The same things were measured in two ways. Each way mixes the same 10 hidden numbers, adds some noise and spreads widely along 5 directions of its own, which tell nothing about the thing.
In the rows, 128 means zero.
Some things both ways: the first way, then the second way.
[126 170 166 123 145  99 125 137 143 121 153 148 147 117 145 118 129]
[134 136 120 127 131  83  78 134 131 136  96 159 119 126 155 127 133 159]

[114 145 138 126 131 154 106 134 124 138 156 126 117 110 131 143 130]
[131 133 166  79 125 105 106 113 141 142 122 136 139 117 144 103 136 144]

[107 122 117 128 129 145 134 159 123 103 182 148 135  94 172 111 134]
[129 114 206  76 130 110 125 146 156  92  92 173  81 145 180 114 119 123]

[116 145 108 111  95 147 107 144 150 132 164 147  98 110 142 155 150]
[134 140 124 141 110 176 112 160 133  84  88 114 107 151 109 142 151 116]

[140 144  82 130 123 138 116 136 125 139 152 114 139 104 104 148 171]
[115 163 137 121 145 155 128 117 143 144 115 151 154 100  86 124 159 154]

[126 117 119 120 136 105 118 122 140 157 111  78 140 130 112 117 151]
[113 106 123 117 131 124 141 149 102 117 146 128 125 138 150 169 103 115]

[124 119 125 114 133 101 161 117 114 156  86  69 141 147 119 109 139]
[105 140  68 174 136 198 139 183 105  98 140 110 130 151  58 201 142  98]

[107 154  84 105 109 136 154 159 103 150  99 162 102 150 166 151 103]
[ 94 169 132 204 116 163 134 131 111  67  72  86  91 163 146 164 163  89]

[165 173 129 135 112 111 142 123 121 153 139 126 128 121 106 172 163]
[139 103  96 101 100 138  70 181 124 146 155 148 133 133  83  99 119 143]

[152  96 151 121 162 102  53 106 134 146 122 118 176  88 128 119 180]
[ 90 116 148 160 113 154 145 190  95 101 125  85 152 149 148 117 111 150]

[101 136  74 106  82 152  61 155 164 136 152 140  96 109 133 139 155]
[136 119 163 120 130 114 138  89 158 157  96 158 145  53 155  88 131 172]

[ 69 152 117 110 121 136 116 118 112 165  95 123  62 149 158 153 115]
[127 161 147 134 124 104 113  54 149 153 117 126 118  96 146 132 155 122]

[132 136 122 114 146 119 134 148 109 116 149 130 138 130 123 102 134]
[145  63 152  61 119  64 119 184 131 137 136 175 119 111 180  88  75 146]

[157 177  83 129 131  95  29 104 155 150 174 174  67  95 126 143 239]
[155 138 160 139 109 116 103 118 132 114  90 137 107 101 171 109 116 131]

[153 162 110 117 108 120 140 172 139 109 131 145 157 117  99 148 142]
[114 112 129 132 140  86 106 163 137 159 133 125 139 128 157 101 121 167]

[129 140 127 134 170 118 119 102  84 167 123  94 125 128 114 133 152]
[108 141 108 117 120 168 135 155  99  76 109  86  90 181 127 178 143  66]

[140 138 160 142 157 130 131 140 125 107 142 135 170 105 144  89 119]
[115 108 175  79 139  70  92 177 131 149 161 171 138 126 155  90  83 174]

[ 76  99  61  98 118 159 147 107 101 156 112  88 115 133 147 174 136]
[ 74 142 169 131 116 136 171 126 140 109 141 144 118 119 103 135 144 121]

[ 55  98 131  66  99  93 122 133 142 155 160  73  81 163 126 156 128]
[135 155 121 139 150 142 130  91 105  92  62 143 174 110 126 202 182 101]

[115  69 155 102 129 107  92  75 139 144 107  56 164 119 122 123 164]
[151  72  91 123 104  80 142 168 127 141 126 159 109  85 165 117  81 150]

[146 142 147 148 115 137 150 134 125 149 126 113 157 101 146 125 133]
[ 80 144 160 170 137 130 105 139 127 113 126 107 129 141 135 134 146 134]

[138 176 122 127 155 129 104 135  99 137 174 132 128 132 101 109 133]
[ 99 130 144  85 157 111  99 161 106 129 123 145 167 111 107 109 134 135]

[157 144 119 118  89 109  71 127 184 169 112 117 157 126 137  87 143]
[102 149 133 187 153 130 133  97  97 126 111 137 146  84 149 158 124 120]

[114 125 144 111 114  83 101 135 122 154 129 103 118 116 118 146 169]
[156  44 102  78 101 163 122 165 141 141 133 128 114 130 132 106 118 118]

[132 119 128 133 105 156 112 131 131 109 134 127 147  89 118 174 152]
[116 128 164  95 126 107 108 157 146 137 143 110 101 165 159 103 121 133]

[147 155 144 119 145 131 137 149 143 127 128 141 109 123 126 115 139]
[148 106 113 140  97 123  91 211 127 138 160 117 166 126 107 107  97 187]

Other things, the second way, with their names:
k223: [ 94 113 146 139 141 100 163 124 127 137 120 127 103 119 193 129 109 137]
k599: [123 152 164 111 112 104 115 164 140 110 161 119  89 186 143 149 115 112]
k162: [141  73 108 101  72 130 136 184 142 116 151 129 101 133 118 126 104 137]
k998: [156 144 129 138 121  96 132 103 129 124  70 142 116  77 175 125 124 140]
k88: [127 109 120 124 105 161 116 106 149 148 138 121 137 104 105 132 143 152]
k469: [126 105  94  91 103 128 102 157 119 160 172 117 160 116  88 116 116 161]
k694: [131 197 135 167 150 121 108 109 124 103  65 120 147 114 123 154 181 110]
k686: [172 175  85 155  98 178 113 158 140 109  84 133 116 118  78 141 142 153]
k752: [116  89  93 135 119 107  89 187 102 109  98 135 116 136 156 130 109 147]
k579: [185 144 106 166  73  59 102 131 138 133 100 125 130  81 169 128 106 191]
k550: [107 151 115 126 132 111 131 114 131 158 144 143 126 100 118 135 120 161]
k269: [134 146  99 162 130 117  77  96 137 170 124 154 159  68  94 122 149 166]
k298: [100 192 179 154 110  73 116 121 128 150 151 144 157  99 129 100 119 195]
k22: [107 158 153 132 144 158  94 121 115 114 138 121 146 125  93 149 148 100]
k20: [116 153 103 161 125  98  83 126 106 122  72 106 149 114 145 124 156 157]
k434: [ 83 122 127 165 145 128 102 148  79 118 123  71 162 127 158 131 124 122]
k495: [129 184 173  90 133 139 156  66 149 141 133 159  99 135 136 157 144 106]
k491: [127  77 130 100  85 139 126 178 131 132 166 148 116 136 126 118  86 160]
k141: [ 78 176 178 107 170 182 108  89 154 144 160 114 143 143  75 152 173 124]
k854: [128  83 129 118 104 214 103 173 129 106 140 142 110 137  81 118 124 100]
k263: [ 93 124 164  80 166 123 104 143 153 150 146 117 157 136 111 113 155 149]
k993: [ 86 129 172 139 132 139 120 129  95 105 118  89 150 154 169 135 137 115]
k939: [ 50 181 120 173 193 137 107 111  96 138 147  59 137 166 132 182 161  95]
k163: [105  85 144  97 128 158 120 193 138 109 140 161  90 141 119 117  99 133]
k369: [141 130 167 111 117 107  91 153 149 108 108 166 110 126 138 113 126 143]
k293: [ 97 190 143 156 146 128 126 109  97 120  92 146 164 122 124 144 159 133]
k334: [126 131 134 138 112  91 116 150 107 114  99 127 150 118 159 125 126 152]
k350: [ 61 108 169  98 157  97 114 159 125 154 182 124 164 150 133 118 124 154]
k101: [102 131 116 121 169 162 120 128 129 144 147 114 106 177 126 167 152  81]
k782: [135  85 102 110 110 144 106 166 123  98 104 103 112 142 130 138 138  98]
k392: [133 140 102 126 135 106 107 102 133 189 125 112 162  82 134 100 134 181]
k291: [107 164 154 151 139 120 126 120 154 139 103 151 142  99 119 115 151 178]
k82: [ 97 170 179 123 162 107 114 121 132 138 150 145 124 110 125 119 123 121]
k471: [ 85 177 210 128 119 136 154 119 153 125 138 127 146 134 115 112 152 158]
k946: [152 161 147 159 115 112 136 106 153 150 112  96 138 105 167 122 133 163]
k764: [147 152 141 121 150 103 118  83 136 158 105 165 128 111 176 149 127 156]

Some of these things the first way, each followed by its name:
[177 156  93 139 124 164 132 147 128 157 146 120 148 116 111 108 142] : k998
[109 108  76 114 124 122 105 141 121 134  84 111 152 125 122 132 141] : k223
[182 179 152 147 113 144 121 167 132 175 109 126 165 130 113  86  92] : k434
[124 118 151 105 107 143 138 119 116 132 152 105 133 128 129 146 126] : k694
[115 153 132 107  78 146 131 150 141 154 162 108 100 131 116 156 126] : k782
[ 90 151  94 100 136 147 171 152 117 104 106 165  71 150 154 158 110] : k599
[117 118 105 122 139 162 135 124 107 131 119 123  99 122 138 144 140] : k686
[105 125 190 135 197 104  59  83  93 155  88  91 136 111 120 105 147] : k392
[106 145  81 103 155 150 111 147 136 124 146 169 116 103 157 148 150] : k471
[113 136 132  98 165  99 102 118 117 142 141 131 114 135 130 142 149] : k334
[221 197 107 163 217 105 150  92 116 183 163 107 109  91  79 130 252] : k579
[149 183 127 144  96 143 131 163 138 144  80 120 162 137 101 115  92] : k939
[130 103 143 127 142 162 146 144 113 137  89 107 135 109 137 121 123] : k946
[160 136 148 136 164 131 122 122 153 148 132 118 197  87 152  88 147] : k495
[143 133  88 119 114 195 128 121 154 134 116 139 146 111 137 173 122] : k298
[116 145 102 124  69 112 110 143 131 159 126 136  87 124 156 149 151] : k854
[130 126 125 132 144  87  91 124 102 167 119 113 125 114 120 158 168] : k993
[115 146 150 136 135 105  80 104 158 182 140  89 109  89 132 136 188] : k88
